The same things were measured in two ways. Each way mixes the same 9 hidden numbers, adds some noise and spreads widely along 6 directions of its own, which tell nothing about the thing.
Some things both ways: the first way, then the second way.
[  8.2 -21.6  -6.4  -5.8   4.6   6.7  -2.2  12.8   9.6 -34.3   6.2  16.4
 -15.1  -4.8  23.3  -9.5  24.4 -37.0  26.8  -3.3]
[-15.1 -12.7  24.5   0.3  12.8 -28.3  13.1 -14.8  19.3  -6.9   9.2  -5.5
 -14.3  12.5 -13.0 -14.7  13.5  -5.3]

[  7.4  -6.6  13.2  10.1   1.5 -10.7  -9.7   2.3  31.2   2.9 -12.4  -7.7
  10.2  -0.3  15.9   2.3 -15.1  31.8  10.5  32.0]
[ -6.0  -1.9   4.3 -21.6   9.2 -23.1  10.7  -7.5  15.7   5.1   7.8   4.2
 -16.3 -11.6  -3.6  -6.1   0.6  -0.9]

[-14.7   4.1  13.1  -9.5  -4.5   3.1 -18.1  15.6   6.5  42.4 -12.5   2.6
  14.8  -0.2  28.7 -10.5 -10.6  33.8  -4.5  13.6]
[ 10.1   4.8  -4.3  -6.1   4.8 -18.8  -0.9 -15.4   3.1   4.5   7.4  -2.0
  -7.8  -0.9   7.1 -16.2  -4.4 -12.5]

[  3.6 -12.4  21.7   9.5  -2.0  -9.4  11.0  -6.1  -4.9 -14.8  -2.8  -1.8
 -10.0  -3.5 -23.3  14.9 -21.2 -22.4  14.2   4.9]
[ 14.6 -11.6   2.0 -10.8   8.2 -14.0  -5.3  -9.5   0.2  -7.3  -1.9 -14.9
   2.3  -4.4 -18.3  18.9  -1.6   5.1]

[  2.7   1.0   7.8   9.4   3.3 -11.7   1.4   1.2  25.5 -12.6  -3.3  -3.8
  -0.3  -9.5 -24.1  -7.0  -7.9  17.1  16.8  17.2]
[ 10.6 -12.1   5.2  10.6  35.2 -19.9  14.3 -14.1  33.2  -8.6  21.1  13.5
 -10.1  21.9 -35.2 -19.7  28.5  36.3]

[ -9.2  14.4  41.6   4.4  10.4  15.2  -7.5  -7.3   2.4 -11.8  -4.0  -4.3
  23.4  11.6 -42.5   9.0   9.4  19.1  -2.5   9.1]
[ 34.2  -1.7  15.7  37.3  17.9  -3.8 -16.1 -30.7 -10.9  -5.3  -0.8   2.0
  25.1  -5.9 -12.4 -12.2  17.5   9.2]

[ -0.5   5.9  -8.9   2.2   1.8  -6.2   0.2   1.8  19.8   4.2   7.0 -20.2
  14.3   3.4 -23.5   7.1  -6.0  34.2  -4.7  -1.7]
[ 42.8 -15.0  -6.9  22.2  29.9  21.7  -9.7 -40.8  -3.3 -11.8 -11.1  10.8
  -2.1  -1.2 -10.7   2.2  15.0   7.3]

[ -8.0 -11.0  14.4  -3.8   8.9   6.4  -7.2  14.9  19.6  15.4  -0.7 -10.7
  20.1   1.2  24.6  11.6  -1.4  19.0   5.2  21.0]
[ 17.0 -17.0   4.1  23.7  -3.4  -2.5  -5.0   3.6  16.7 -18.4  -4.2   8.6
  15.2  24.7 -30.5 -12.9   1.2  30.7]

[  0.6  15.0   8.7  -5.6   2.2 -12.7 -12.9 -17.3   1.0   4.8  -6.6   3.9
  -3.2   1.0  18.6  -0.7 -12.8  10.0   7.0   7.9]
[ 23.8 -13.1   6.5 -29.9 -14.3   4.6 -10.5 -21.5 -18.8  -3.3 -20.4   3.0
   3.6  -9.8  -2.0  10.5 -17.5  13.0]

[  0.6  13.3   8.4   4.1   1.1  -8.9  17.1 -24.1 -11.8  19.6 -13.3   5.5
  -0.2   6.9 -15.1  -1.1 -21.0   7.4 -11.8 -14.1]
[ 22.9 -15.3 -29.7   5.8   8.3   8.7  22.9  -0.9  -2.8 -31.8 -15.2  43.4
   8.0  31.4 -38.5 -12.7  16.2  48.1]

[ -0.3   8.5 -10.1 -24.1   4.1   7.2 -15.2   9.5  12.0  16.9  -6.6 -10.4
  12.2  -6.2  41.7  -7.1   4.3  16.4   8.6   0.2]
[ 19.8   1.9   0.5  26.2  30.0 -28.4   4.6 -61.5  -0.5  -7.6   6.5   3.2
  -8.5   9.2  -5.9 -24.8   5.0  -1.9]

[ -5.5  15.0  18.2 -12.9   4.0 -14.3 -24.1   2.5 -19.8  -0.1   5.8  -9.6
  13.8  -1.1 -24.6   8.4  14.7   6.4  11.5 -10.2]
[ 28.0  -9.7  -9.2  21.5  -4.3  25.3 -19.7  -7.9  -4.6 -24.4  -8.3  16.3
  20.7   1.8 -21.2  -1.4  -1.4  13.6]

[ 20.2 -10.7  -6.5  -4.0   6.4  -4.3  -4.2  -3.7  15.2   0.6   0.7 -24.7
  11.3  -1.5   9.9  12.9  -0.2   6.1  -1.9   6.6]
[ 16.3 -11.6  -2.2   6.2  -8.2  25.6  -9.3  19.4   6.1 -19.3  -9.8  18.7
  16.6   8.6 -25.9  -9.2   4.9  19.1]

[-11.0 -11.1 -22.1 -12.4  13.0  -3.3 -11.7   9.1  -7.7 -12.0  39.2  14.0
   4.0  21.3  -8.9 -16.7  56.1  12.2 -37.6 -19.7]
[-10.2  -1.2  11.3   9.7   5.0  -9.2 -15.4 -10.8  24.4   4.5  -1.2  -1.2
  -6.4 -22.1   9.4 -18.8  12.1 -31.6]

[  1.4  -5.5 -10.7  -3.8   6.8  -4.3  23.7  -0.7 -22.2  17.2  -3.7  31.0
  -5.9  16.6  11.1  -5.9  14.0  -9.9 -13.2 -35.6]
[  3.2   7.7  -3.7  59.0  18.4   8.3 -28.5 -14.7   8.4   2.5   1.8  25.1
  22.5 -15.2 -13.0 -11.5  -7.0  -4.7]

[ 14.5   2.1 -24.6   1.3 -14.4  -6.9  -8.0   1.0  -0.2  31.4  -6.0   6.7
   2.1  13.0  31.3   0.8   1.8  13.7  -4.6 -25.5]
[ 15.3  -5.2  11.1  12.0  -0.9 -12.1 -10.4 -16.6  15.3   8.8 -19.2  14.1
  -1.5  -5.4   6.2 -10.0 -17.1  -3.2]

[-15.9 -12.6   3.5   1.2   4.9  15.1   6.5   1.9  11.7  13.8  -3.8  24.7
  -1.2  14.1  35.0 -24.3   6.3  11.4 -21.7  12.4]
[ 32.5  18.1  20.3  30.5  49.9 -10.6   4.5 -13.1  -6.1  10.2   2.8  10.0
  12.4  10.2 -16.7  -0.6   2.0  16.7]

[-10.0   4.1   4.7   5.1  -6.4  -1.9 -10.7  -3.9   1.5  20.1   5.1 -12.2
  16.7  15.4  -2.8  13.4  -6.0  25.5 -12.0  -5.6]
[ 24.1   0.4   6.3   0.6  10.3  -0.5  14.3  28.1  19.2  -7.3  -4.4   6.2
   3.8  10.7 -21.0  -1.6  -5.3  20.9]

[  6.0  -6.2  13.5  -8.5  -2.7 -14.2 -23.7  14.3   5.3   2.8  -4.6  -3.4
  13.3  -2.8   2.2  -1.1   2.1   5.4  21.1   0.9]
[ -8.5  -2.8 -10.6  28.3  38.1   1.8 -10.4 -21.5  10.8  -5.5  12.1  23.1
  -3.3   8.7 -30.7 -18.7  12.4  13.8]

[-21.4  -1.3  17.5   2.4   1.6   6.5   0.6   9.2 -24.9  11.7   7.9  40.7
 -12.3  15.1   0.4  -5.8  16.0  -7.1 -11.3  -5.7]
[-26.1  -8.6   5.7  23.8  -0.2 -24.7   3.0   6.5  17.1  -9.9  13.9  10.1
   9.3  -0.8 -19.6  -8.9  13.7   2.4]

[ -9.0  18.7  35.2   2.8 -20.7  -1.7 -37.2   5.3   2.4   4.8 -11.1 -23.4
  29.6   2.0 -22.5  23.1 -16.5  -2.0  49.4 -19.4]
[ 26.7   0.4  -0.6 -15.8  28.1  19.3 -13.3 -20.3 -13.1   8.8   7.7 -20.5
 -11.0 -26.6   5.1  15.0  -0.2 -23.8]

[-22.3  -3.2  18.9  -7.9  -1.3   4.3  -4.4   8.4   0.1  -1.2   5.6  -7.9
   9.3   0.5 -23.6  -1.5 -10.0   0.6   1.6  -3.3]
[  2.0  -2.9  -5.0  26.5  14.5 -18.9  11.7   1.8  10.1  -5.3  24.5   2.6
   2.2  23.0 -18.4 -19.1   7.7  10.5]

[-31.4  32.7  16.4   0.8  -1.4  19.8  10.4  -0.5  10.4  62.1 -20.2  13.6
  19.1  16.2  14.3  -5.5 -32.9  58.3 -18.8   0.0]
[ 39.0   1.0   6.4  -2.2  -5.1  13.2  13.5  12.6  -6.2  -4.5   3.5  11.1
   7.1  17.0  -4.5 -16.6  -5.8  16.5]

[-12.7   6.1  45.3  -6.3  -3.2   4.2 -54.6  13.2   0.5  12.4  -3.2 -16.0
  38.4   9.4  19.1  25.2  15.3  13.2  33.5  11.2]
[ -9.5   3.0  -9.2  23.0   1.9  20.6 -21.6   6.8  -9.5  -2.5  10.2   7.3
  18.8 -37.2  -8.0  -0.7   2.9 -15.8]

[-13.6  12.8 -11.5 -17.4 -12.9   2.9 -12.8  13.4 -44.5  20.6  13.5  10.0
  -7.9   3.6  -5.7   4.4  18.6 -21.7   0.9 -44.3]
[ 20.3   4.6  10.6  38.4  29.3 -17.3  -5.9 -21.2  12.5 -11.2   8.2  -9.3
   6.1   6.0 -23.7   0.3  -1.4  -1.4]

Other things, the second way, with their names:
(241): [ 15.1 -18.1   3.0   2.3 -10.5 -17.6   9.5 -15.2  32.8 -12.2  -3.6   5.7
  -8.2   4.6  -6.0 -20.3   0.4   4.6]
(347): [ 39.9 -11.0  -8.0  -7.1   8.9   3.6  19.4   5.3   6.8 -20.1 -22.6  15.5
   1.6  13.1 -21.5   6.6   8.4  23.6]
(356): [ -6.5  -9.5   7.1  10.6  10.2  -2.2   4.5  -2.3   3.8   3.1  23.6  15.1
  -0.5   8.0 -12.8 -19.2  17.2  14.1]
(402): [ -5.3 -10.0 -13.4  32.4  33.1  11.5  10.7 -15.6  -8.9   1.4   6.0  33.4
  -4.8   7.6 -13.8   1.0  13.7   7.5]
(425): [-24.0  -3.6  14.4  -5.1 -22.2   0.0  13.4  47.4  25.3 -19.6  12.4  17.7
  12.0  -9.1 -17.8 -20.3  12.1   5.6]
(165): [ -3.4 -24.9  19.1   9.2 -23.9   0.7 -15.6 -11.0  12.6   0.6  -9.1  11.8
   8.4   2.7  -4.4 -17.5  -3.4  12.4]
(6): [  0.9  -7.6   9.8  25.4  19.9 -15.2  -9.2 -20.4  23.2  -1.5 -11.0  14.6
   4.6  22.2 -24.1 -18.5  -8.5  23.2]
(534): [ 10.9 -12.5  13.7 -12.0 -41.5   0.1  13.5  46.4  20.5 -26.9 -14.1   6.4
  12.0  12.6 -16.6  -2.2 -13.0   7.9]
(300): [  5.6 -11.9  -7.2  24.2   7.5  11.3  16.0   0.6 -12.3   4.1  10.5  26.5
   1.4  -5.7   2.7   4.7  11.2  -4.0]
(476): [ 38.6  -7.7  14.1  20.0  15.7  13.1   6.9 -21.0 -15.4 -14.9  -3.8  13.0
  11.1   5.3 -20.5  12.7  -5.6  17.8]
(520): [ 13.7 -27.7   2.1  15.7 -17.7 -32.6   2.2 -17.5  29.0 -11.0  -2.4   5.7
   5.1  10.9 -11.1 -13.6  15.4  19.9]
(188): [ 22.7  -4.3  13.9  -3.9 -12.1  -1.4  26.8  24.7   3.6 -21.1  -2.0  -0.6
   8.3   7.5 -13.6   2.4 -10.9   5.4]
(240): [  8.2 -18.7  -2.0 -12.9 -10.0   6.0  -7.7 -16.4  -5.0   1.9   9.6   4.8
  -6.2  -1.9   3.7  -7.6  10.9   1.2]
(358): [ 12.3 -14.3  -9.9 -22.0  -6.9  -6.2  11.7   1.8  10.6 -32.9  -3.2   4.7
   0.9   4.6 -23.5 -11.1  25.9  17.7]
(2): [ 18.4  -8.6   7.6 -15.6  19.4 -12.1  16.1   5.4  16.5 -11.2  -3.9  -8.6
 -15.1  30.3 -23.6   6.9 -12.1  15.3]
(360): [ -5.9  -8.4   1.3  24.0  23.0 -37.4  20.8 -30.8  -4.3   9.6   2.3  21.3
  -3.8   4.4  -5.4  -4.6  15.8  10.1]
(273): [ 12.8 -14.2 -10.2  41.5  -7.4 -23.7  17.2  17.6  29.0 -22.5   4.8  24.3
  18.7  29.0 -34.2 -10.8  10.0  34.0]
(455): [  6.2  -6.8  -4.2  27.1   1.4   1.4  -6.1   7.0   8.3   1.8  23.4  10.3
  10.3  21.7 -20.6 -15.7 -16.4  23.2]
(415): [-12.8   2.1   7.4  36.6  22.5  -5.2  14.7  13.9  13.8   7.8  26.0  14.1
  -3.8   6.3  -2.8 -16.8  12.1 -17.4]
(286): [  5.5 -14.6   0.0   2.7   0.9 -26.6  22.6   8.0  17.6 -13.4   9.6  -1.4
  -3.8  25.2 -18.4  -7.1  -0.6  14.3]
(161): [ 21.2 -17.0   2.7  15.9   2.3 -27.6   7.2 -35.8   2.2  -4.6 -19.3  -2.5
  -8.0   5.6  10.9   5.4   0.5 -17.6]
(148): [ -5.2  -3.7  -9.4  19.7  31.6  -9.7   1.7 -19.6  12.0   5.5  -0.6  20.5
  -6.3 -28.1  -1.8  -3.0  24.7 -10.4]
(371): [ 21.6   4.3  12.9  17.3  15.6  -6.9 -11.9  13.7   1.9  -0.9  -3.0   0.7
  16.5  18.4 -19.4   2.7  -5.7  11.7]
(516): [-14.7 -11.1   9.6 -31.4   6.6  -0.7   0.5  11.8  21.8  -7.8  -7.8  -3.0
 -12.4   1.8 -21.2  -4.0  -1.3   6.0]
(48): [ 10.2  -3.4   3.6  15.3  29.2 -27.5  17.9 -27.3   8.4  -7.4   9.5   1.2
  -6.0 -14.6  -6.1  -9.6  33.9  -3.0]
(255): [ 14.9   1.5   5.2  10.6  29.0 -11.6  -0.1  -9.9  26.6 -10.2  18.5   5.0
   3.7   4.9 -33.4 -24.9  16.1  27.6]
(11): [ -9.3   2.8  11.6  28.9  41.6 -11.3  -8.6 -25.8   0.9 -15.9   8.8  -0.1
   3.8  -4.1 -31.4   6.4   8.5  -3.4]
(500): [ 28.7 -11.3  10.7  18.7  15.5 -12.2  12.5  10.0  10.1  -2.1   8.6  -9.4
   8.7  22.7 -22.8   4.5  -6.6  19.4]
(212): [ 22.0   8.7  -8.4 -18.5  14.7  28.6   6.1  16.7 -29.6  -7.0  -0.6   4.8
   2.8 -11.3  -7.7  16.6   0.4  -8.7]
(169): [ 15.4 -18.4  -2.9  -6.0 -17.8 -11.6  -4.0 -38.4   0.3   6.9 -10.8   0.8
 -16.6 -12.4  30.4  -6.1 -11.2 -28.4]
(395): [ 27.6   5.5 -11.9   1.3  27.3  40.8  -8.2   1.8 -31.7  -4.3  16.7   7.9
   8.9 -24.8 -16.9  22.4  -4.3   2.5]
(515): [  6.5 -18.1  35.7 -12.4 -25.8  -2.3   0.8  16.3  29.7  -2.9  -2.1  -0.4
  -3.2  17.5   1.4 -28.4  -5.1   4.9]
(201): [ 28.7  -1.0   3.4  16.8  43.8  -3.0  17.3  -9.5  -4.7  -9.6  18.9  -2.4
   3.1   5.5 -27.6  10.4  17.5  18.6]
(118): [-15.8  -6.1   6.7 -28.8  18.9 -21.2  13.0   1.6  22.8  -0.5  14.4  -1.1
 -18.1  -8.7 -16.9  -5.4  24.5   8.0]
(327): [  8.9   3.5   0.9  21.0   9.6  22.7  -6.0   7.7 -27.6  -5.5  12.2  15.8
  20.0   6.5 -17.6  -5.6   0.2  11.8]
(378): [  0.8 -23.5  -4.5  38.0 -10.5  -4.1   6.6 -27.3  -2.5 -24.6   2.2  34.3
   7.8  19.7 -15.1 -22.3  15.9  17.8]
(511): [ 21.6 -16.3  -8.6  -5.7 -15.4  -8.1   0.9 -16.6 -12.1 -11.7 -14.8  -1.2
   1.3  -8.5   7.3  16.6  -2.1 -10.3]
(523): [ 40.9   6.9  10.5  22.9  41.7  -9.7   6.9 -27.2  -9.1 -20.6   5.5  -5.1
   9.1  -2.0 -25.1   9.0  19.8  10.0]
(41): [ 14.3  -5.2  16.4  23.9   5.0  18.8 -10.4  -6.3 -13.1  -9.5  -2.0  24.2
  19.3  21.4 -23.4 -11.9  -3.0  25.9]
(494): [ 19.3   8.4  20.8 -21.8  16.6   6.5  -3.8 -10.2 -10.2   6.8  -4.1  -2.1
  -5.0 -17.1  -2.8   6.8 -12.8   0.0]
(252): [  1.2  -5.2  26.1 -13.8   9.9 -30.9  18.2   8.1  18.7  -0.7  14.2  -3.4
  -7.8  28.1 -19.5 -12.5  -5.8  22.8]
(282): [ -1.8   9.0  23.6  11.1  34.5 -29.9  10.3   2.8  10.4  14.2  21.6  -5.2
   1.2  10.5 -19.4   2.6  -9.4  10.6]
(244): [ -1.0  -3.4  15.1  27.2 -17.9 -33.7  -0.4  -3.6  18.5 -12.5  13.2  -4.3
   9.3  14.9  -6.8 -24.6  -3.4  -6.5]
(92): [  3.0   4.3   4.9   1.7  -1.2 -18.9  12.4  -2.9  -4.4  -0.1  10.8  11.5
   3.9  -2.9   0.8 -14.8  -1.8  -4.3]
(403): [ -9.8 -10.1   1.1  38.6  16.2  -0.9  -0.9 -40.6 -16.0  -7.4  11.4  28.4
   6.9   4.9 -15.2 -20.8  12.1  10.8]

Some of these things the first way, each followed by its name:
[  4.2  -4.0   3.4  -1.7  -2.3 -10.4 -15.0  -1.7  -3.6   6.3   5.1   7.1
   3.3  13.0  11.3   7.6   2.2  -2.9   3.9 -12.8]	(516)
[ -4.0 -11.6   5.9   6.1  21.0  21.6  43.3  -0.1  12.1   5.5 -13.1  21.7
 -13.5  -1.5  26.3  -4.3  -1.2  -0.7  -8.6  23.9]	(523)
[ 26.1   8.4 -36.5   3.0 -12.5  17.1  16.9 -24.3   5.5  11.9   3.6 -26.8
 -13.9  -2.2  -3.7  13.7 -17.3  -5.6 -25.6 -14.7]	(48)
[ -2.3   4.8  -1.8  -8.8   0.4  -4.1 -40.7   5.8  20.6  -0.3  12.7  -7.6
  16.8   6.5  28.7   2.8  19.1  17.4  16.4   4.1]	(165)
[  5.5  -5.1 -15.2  -9.6   4.1  10.4  14.0  -6.4  10.4  13.5  -4.1  -0.7
  -8.5   0.2  27.5  -9.0 -15.2  12.1 -27.6  11.4]	(92)
[  6.4  14.5 -26.6 -18.6  -4.6  11.1  -7.1   1.7  -0.4  19.3   5.1  -5.9
  -8.5  -6.4  21.3  -1.4  -1.5   5.2  -7.5  -9.8]	(378)
[-23.4  -8.8  -5.6   5.3  -8.3   6.0  -4.2   7.6   8.3  -7.9  14.6  16.5
 -10.6   7.4   5.8 -18.7   7.8  -5.2  -0.5  -4.5]	(300)
[  1.8 -25.2 -12.7   7.3   0.4   6.4  45.5  -5.6  14.4  15.7  -3.4  13.4
 -21.1  10.8  11.0  -1.1 -45.2   5.2 -41.4  10.3]	(282)
[  3.3   7.3   7.7   0.7   3.5   5.4 -12.5  -0.8 -11.2   4.2   2.3  12.9
   0.0   9.7   8.8   6.5  24.6   4.2  -2.1   0.0]	(425)
[ -4.3   3.9  -5.3   9.9   0.8  -5.1  11.0 -13.8  -4.8  16.8   6.0  -2.9
  -0.1  11.9 -15.9   5.0  -4.7  23.7 -31.1  -2.5]	(347)
[-10.7   2.0  -6.5 -22.4  -6.9 -19.8 -20.5   1.7  -5.6  -6.8  17.7 -25.8
   5.7  -8.7 -23.8  -1.1 -14.4  -4.6   6.6 -18.8]	(455)
[-19.2  16.3   4.6 -12.1  -5.2  -7.4 -34.8   4.6   4.0   6.8  14.1  -0.9
   1.5  -8.7  -5.3 -19.4   3.2  15.1   6.9   5.8]	(240)
[ -6.7  -5.8  32.3   5.5  16.4 -13.2  -4.5  -2.7  19.2 -32.1  -8.1  15.7
  12.0  11.2  -0.7  -4.7   7.7  12.8  22.3  16.9]	(494)
[ -2.0  -3.2  11.5   4.6  -6.2  -8.0  -4.4  -7.9  -7.1 -17.2   8.5 -16.8
   1.0   3.3 -40.3  13.9  -7.7  -2.1  -5.0  -0.4]	(511)
[ 27.0 -11.4 -51.7  -7.7 -12.6  -9.1  12.7  -3.1  16.1  -0.1   3.0 -24.8
 -14.4 -13.5  10.9  -2.5 -18.5 -10.8  -0.6 -22.7]	(169)
[  2.9   3.9  -1.2  -0.2 -27.1 -10.3  -5.8   3.9 -20.9  18.6 -10.4   1.8
  -9.5  -1.0  -6.8   8.4 -27.0 -25.3  22.5 -35.3]	(2)
[-18.5   6.5  20.0 -18.2  -5.4  14.8 -28.0   5.3 -10.1  18.8  -4.4   7.9
   6.5   0.8  31.4 -10.4   2.1 -13.5  11.3  -4.6]	(327)
[ 12.2  20.9  20.6   0.6  -1.6   3.4  -9.9 -13.5  -7.3  11.2 -12.6 -19.7
   9.2  -7.5 -18.4  20.4  -8.1   2.8  12.9   5.0]	(358)
[ -2.7  21.3 -11.4 -29.4  -5.9  -8.4 -40.2  -4.3 -25.9  -7.6  23.6   1.8
  -7.2   1.3 -13.5 -14.6  22.1  -4.9 -11.7 -26.6]	(41)
[  4.7 -14.2   4.4 -10.5   7.9   5.4  15.3  15.0  -9.4 -16.4  -4.3  10.3
 -10.7  -9.7  -3.9  -3.1  10.2 -24.4  12.7  -2.9]	(244)
[ 26.3 -29.9 -11.9  -9.0   6.4 -22.1  -3.6  -0.8   8.4 -39.6   3.0  -3.6
  -1.4  -0.2  14.2  -5.3  18.3 -36.7  25.7 -18.1]	(6)
[-11.5 -19.8  -4.1  -4.6  -6.5  -7.0 -29.2  13.4  17.5 -14.1  20.7  -2.8
   3.7   4.3   7.2 -15.5  13.9   7.0  -2.7   6.8]	(402)
